There are 3 ways to turn a row about zero (a turn may also mirror it). The second row of each pair is the first, turned, with some noise. The first 27 pairs use one turn. New pairs use 3 turns, one after the other, and a turn may come again.
Some pairs, each with its turns in order after it:
[-0.78  2.13  0.07 -3.49  0.48  0.03 -3.50 -1.48]
[ 0.58 -0.72  0.04 -0.19 -2.14  4.00 -1.04  3.07] => tomun

[ 0.43  2.83  0.45  0.51 -0.17 -0.48  0.61 -2.81]
[-2.43 -1.72 -0.77  0.65 -1.65  1.89 -0.62  0.74] => Dopok

[ 0.01 -1.03 -0.69  0.46  0.63  0.02  0.43 -1.36]
[ 0.74 -0.72  1.26  0.98 -0.07  0.28 -0.65  0.54] => Dopok

[ 0.84 -0.95  1.37  5.29 -1.73  0.60  1.72 -0.48]
[-1.64  0.47  0.86  0.95  4.72 -2.10  2.05 -2.17] => tomun

[ 0.58 -2.76  0.93  0.81  0.44  1.98  1.15 -0.16]
[ 0.01 -0.35 -0.74 -0.43  2.49 -2.50 -1.48  0.01] => Koler

[-0.19 -2.20 -0.67 -0.24 -0.62 -3.17 -3.54 -0.75]
[-0.52  2.47 -2.40  1.89  0.25  2.56  0.43  2.21] => Koler

[-3.16  3.54 -0.11 -0.86 -4.62 -4.46 -0.12  0.50]
[ 3.88 -1.93  1.01  0.50 -0.08  4.93  0.45 -4.36] => tomun

[-5.29 -0.29  0.50  0.05  1.48  0.41  4.48  0.03]
[ 1.20  2.89 -2.86 -1.57  1.94  0.00 -4.22 -3.13] => tomun

[5.29 2.39 1.86 1.49 0.92 2.14 1.70 1.46]
[ 4.28 -1.19  2.43  1.34  1.44 -2.86  0.95 -3.28] => Koler

[-1.27  2.40 -0.03  0.76 -0.98  0.03  4.40  0.57]
[ 3.06  2.37  0.84 -0.34  1.57 -0.87 -0.85 -2.79] => tomun

[ 1.52  3.01  4.06 -0.02 -0.01  1.11 -1.52  0.95]
[-2.96  2.17 -1.33 -1.80 -3.35  0.02  1.67 -0.72] => Dopok

[-1.24 -2.10 -1.35  0.02  2.28 -0.50  0.07  5.29]
[ 2.48  2.84  1.31  0.04  3.67 -0.57  2.30 -2.47] => Dopok

[ 4.15  0.33 -0.53  0.10 -0.80  0.78  2.92 -4.23]
[-0.64  4.77  1.24  3.46 -0.30 -0.74  2.84  0.67] => tomun

[-1.67  2.09 -0.20 -0.78 -3.49  1.25 -1.22  0.38]
[ 2.24 -2.13  1.93  2.02  0.82  1.89 -1.80  0.15] => tomun

[-0.65  0.00  1.03 -1.70  0.02  3.65 -0.67  0.50]
[-1.69 -2.67  0.65  1.26 -0.10 -2.39  0.21  0.45] => Koler

[ 0.60  1.69  4.22 -0.26 -0.17  0.05  1.28 -1.79]
[ 1.99 -2.67  1.21  1.40  0.59  0.91 -2.95 -0.90] => Koler

[-0.49  0.38 -0.44 -0.94  1.77 -0.74  5.29  2.06]
[-0.84  3.22  0.30  1.00  4.06  2.03 -0.29  1.94] => Dopok

[-0.35 -1.19  0.75  0.19  1.32 -0.31 -0.35  3.13]
[ 0.83  2.37  0.70 -0.13  1.17 -0.85  1.41 -1.83] => Dopok

[-0.15  3.27  0.90  1.00 -1.03 -0.84 -0.23 -3.03]
[ 2.54 -0.57  2.10  0.18 -2.18  1.66 -1.77  1.34] => Koler

[ 0.38 -0.06  2.38 -0.63  2.12  1.14  0.32 -1.97]
[ 1.07 -2.04 -1.25  1.40 -0.51 -1.25 -2.63 -0.81] => Koler

[ 3.04  0.48  0.48 -2.06 -2.52 -5.29 -2.14  0.54]
[-4.63 -1.85 -0.99 -0.58  1.24 -4.41 -1.00 -2.51] => Dopok

[-5.29  0.83  1.13 -1.82 -0.04 -1.20  4.33 -1.81]
[-2.87 -2.65  0.06 -4.04 -1.84  2.67 -4.23 -1.21] => Koler

[ 0.19  2.06  0.81 -0.58  1.59  1.73 -0.14 -0.34]
[ 0.69  1.38  0.94 -1.31  0.47  0.21 -1.09  2.31] => tomun

[ 2.11  0.12 -0.08  0.81 -0.73  1.52 -0.06 -0.07]
[-0.28 -0.05  1.26 -2.15 -1.03  0.34 -0.62  0.19] => Dopok

[-0.04 -0.19  0.37 -4.61  1.38  1.23 -1.21  3.31]
[ 0.24 -1.36  0.98 -1.68 -3.99 -0.59 -3.52  1.40] => tomun

[-1.84  4.34 -0.80 -1.64  0.29 -0.91  0.53 -0.58]
[-0.33 -1.37  1.71 -0.53 -4.15  1.92  0.11 -0.79] => Koler

[-0.66 -3.88 -1.41  0.32  0.63  5.29 -0.10  0.10]
[ 5.48  0.53  2.57 -1.72 -0.95 -0.13  1.01  2.28] => Dopok

New pairs, each followed by its turns in order:
[ 0.74 -0.56 -1.88  0.97  0.82  3.37  0.90  1.43]
[ 0.22 -0.53  1.66  2.64 -2.10 -0.29 -1.85 -0.68] => Dopok Koler Dopok

[-1.09  3.30  1.06 -0.59  1.36  1.14  1.92 -0.89]
[ 2.09  1.21  0.60 -1.26  2.95  0.18 -1.99  0.88] => tomun Koler Koler

[ 2.84  0.02  1.29 -3.34  0.22 -0.84 -0.99  0.03]
[ 2.82  1.20 -1.55 -1.80 -2.53 -1.02  1.14  0.46] => Dopok Dopok Koler

[ 1.70  0.28 -0.28 -0.31  4.33  0.53 -0.15 -0.03]
[-1.20 -1.22  0.50 -1.99 -1.57 -2.88 -1.66  1.22] => tomun tomun Dopok

[ 0.04 -0.78  1.82 -2.36  0.24  0.36 -0.51 -1.89]
[-1.50 -0.40 -1.08 -0.55  2.77  0.30  0.32 -1.10] => tomun Koler Koler

[ 0.34 -0.64  0.14  0.83 -1.25 -0.20 -2.83  0.62]
[ 0.65 -1.42  0.80 -0.76  1.98  0.44 -0.17  1.84] => Dopok Koler tomun

[ 1.55 -2.96 -2.26 -0.17 -0.06 -0.37 -0.35  0.27]
[-0.60 -0.74 -0.43 -1.96 -0.61 -2.98 -0.81  1.23] => Koler Dopok Koler

[-0.49 -0.58 -0.29  1.83  0.31  0.64 -0.28  2.75]
[-1.13  0.43 -0.69 -2.06  1.21  0.18  1.81 -1.50] => tomun Dopok tomun

[-1.02 -0.01 -0.45  1.95 -0.71  3.36  1.44  1.34]
[ 0.15  1.62 -2.26  0.04  2.74 -1.35  0.76  2.35] => Dopok Dopok Dopok

[-2.18  0.01  0.02 -0.44 -0.37  3.81  2.63  0.99]
[-3.62 -0.66  0.20 -1.28  2.18 -1.58  0.35 -2.24] => tomun tomun Koler

[ 1.98 -4.18  0.47 -0.22  0.92  5.29  0.92 -4.36]
[ 0.13 -1.27  5.21 -0.06  1.86 -2.93  3.40  4.52] => tomun tomun Dopok

[-1.30 -0.34 -3.09  2.21  1.29 -0.86 -0.61  1.26]
[-0.69 -1.46  2.96 -0.34  1.33 -0.20 -1.20 -2.45] => Dopok Dopok tomun

[ 3.35  3.62 -0.22 -0.90  1.90  0.55 -1.41 -2.89]
[ 1.73 -2.53 -1.47 -2.79  1.57 -0.86 -3.62 -2.01] => Koler tomun Koler

[ 0.78  2.23 -0.67 -0.48 -0.31 -1.59 -1.65 -3.07]
[-1.55  3.87  1.95  0.49 -0.08 -0.44 -0.01  0.14] => Koler Koler Dopok

[ 0.86  1.80  0.51  1.96 -1.63  0.94  0.08  0.62]
[ 1.81  1.28 -1.83  0.22 -0.84 -1.27 -1.49  0.44] => Koler Koler Koler

[ 0.50 -5.16 -1.25 -1.19  1.78 -1.02 -4.44  0.34]
[ 1.95  1.84 -4.15  1.30  2.99  1.07  3.96  1.09] => tomun Koler Dopok

[ 0.13 -0.04 -3.15 -0.16  0.75  0.63 -1.12 -2.42]
[-2.59  0.87 -0.88  0.91  1.07  0.38  0.11  2.49] => tomun Koler Dopok

[ 0.70  1.37  1.19  0.84  0.39 -0.02 -0.36  0.44]
[ 0.40 -0.80  0.11 -1.45 -0.26  1.50 -0.29 -0.06] => Koler tomun Koler

[-0.08 -5.29  2.55  2.60 -1.40  1.78 -5.29  0.32]
[ 3.23 -2.18 -5.36  1.12 -4.35 -1.19 -3.30  0.38] => tomun Koler tomun

[ 0.11 -1.15 -1.44  0.33 -0.74 -0.24  0.29  2.83]
[-1.45  0.46  0.14  1.71 -0.26  0.43 -1.71  1.96] => Koler Koler Koler

[ 0.95 -1.27  1.60 -0.44  4.43  0.28  1.56  1.86]
[ 3.51  0.79 -1.97 -0.89 -2.61  1.70 -1.46  1.43] => tomun Koler Dopok

[ 0.69 -0.88 -1.81 -1.89  0.39  1.07  2.57  1.51]
[ 0.65 -0.97  1.68 -0.15 -3.16  1.67 -1.02 -0.46] => Dopok tomun tomun

[ 0.02  0.89 -0.69  0.08  3.84  0.89  0.03  1.81]
[-0.30 -2.69  1.94 -0.43 -0.22 -0.82  2.78 -0.06] => Dopok Dopok Koler

[ 1.40 -0.95 -0.77  2.18  0.52 -5.15  0.80  0.87]
[ 2.98  0.64 -0.22 -0.10  1.96  2.65  3.84  1.55] => Dopok tomun Dopok

[-0.35  1.07  0.92 -1.75  0.95 -4.22  0.03 -3.10]
[ 1.55  0.88 -0.39 -3.89  2.55 -0.98  2.50  0.98] => tomun Dopok Dopok

[-0.83 -0.63  0.97  0.31 -0.98  0.32 -1.06  0.02]
[-0.03 -0.46  0.00  1.24  1.38  0.36 -0.05  0.57] => Koler Koler Dopok

[ 0.51 -3.03 -3.87  0.09  2.64 -1.93 -1.10  0.34]
[-0.20 -0.69 -2.16  0.96 -1.42 -0.86  3.60  3.73] => Dopok Koler tomun

[ 2.97  0.23 -1.15  1.76 -1.20  0.78  0.29 -0.13]
[-1.55 -1.86 -0.36  0.66  0.81 -0.42  1.13  2.72] => Dopok tomun Koler

[-0.42  1.12  2.00 -1.44  0.25 -0.31 -0.12 -0.42]
[ 1.19  1.22  0.63  0.72 -0.30 -1.09 -1.44 -1.04] => tomun Koler Dopok

[-0.31 -1.55  0.06 -0.41  0.87  2.51 -5.29  0.09]
[-5.30 -1.55  2.60  0.07 -0.08  0.76  0.19  1.14] => tomun Dopok Dopok

[-1.54  0.26  2.94  1.47 -0.26  3.42  0.33  0.25]
[ 0.47 -0.57 -1.95  3.08 -0.07 -2.76  1.50 -1.10] => tomun Koler tomun

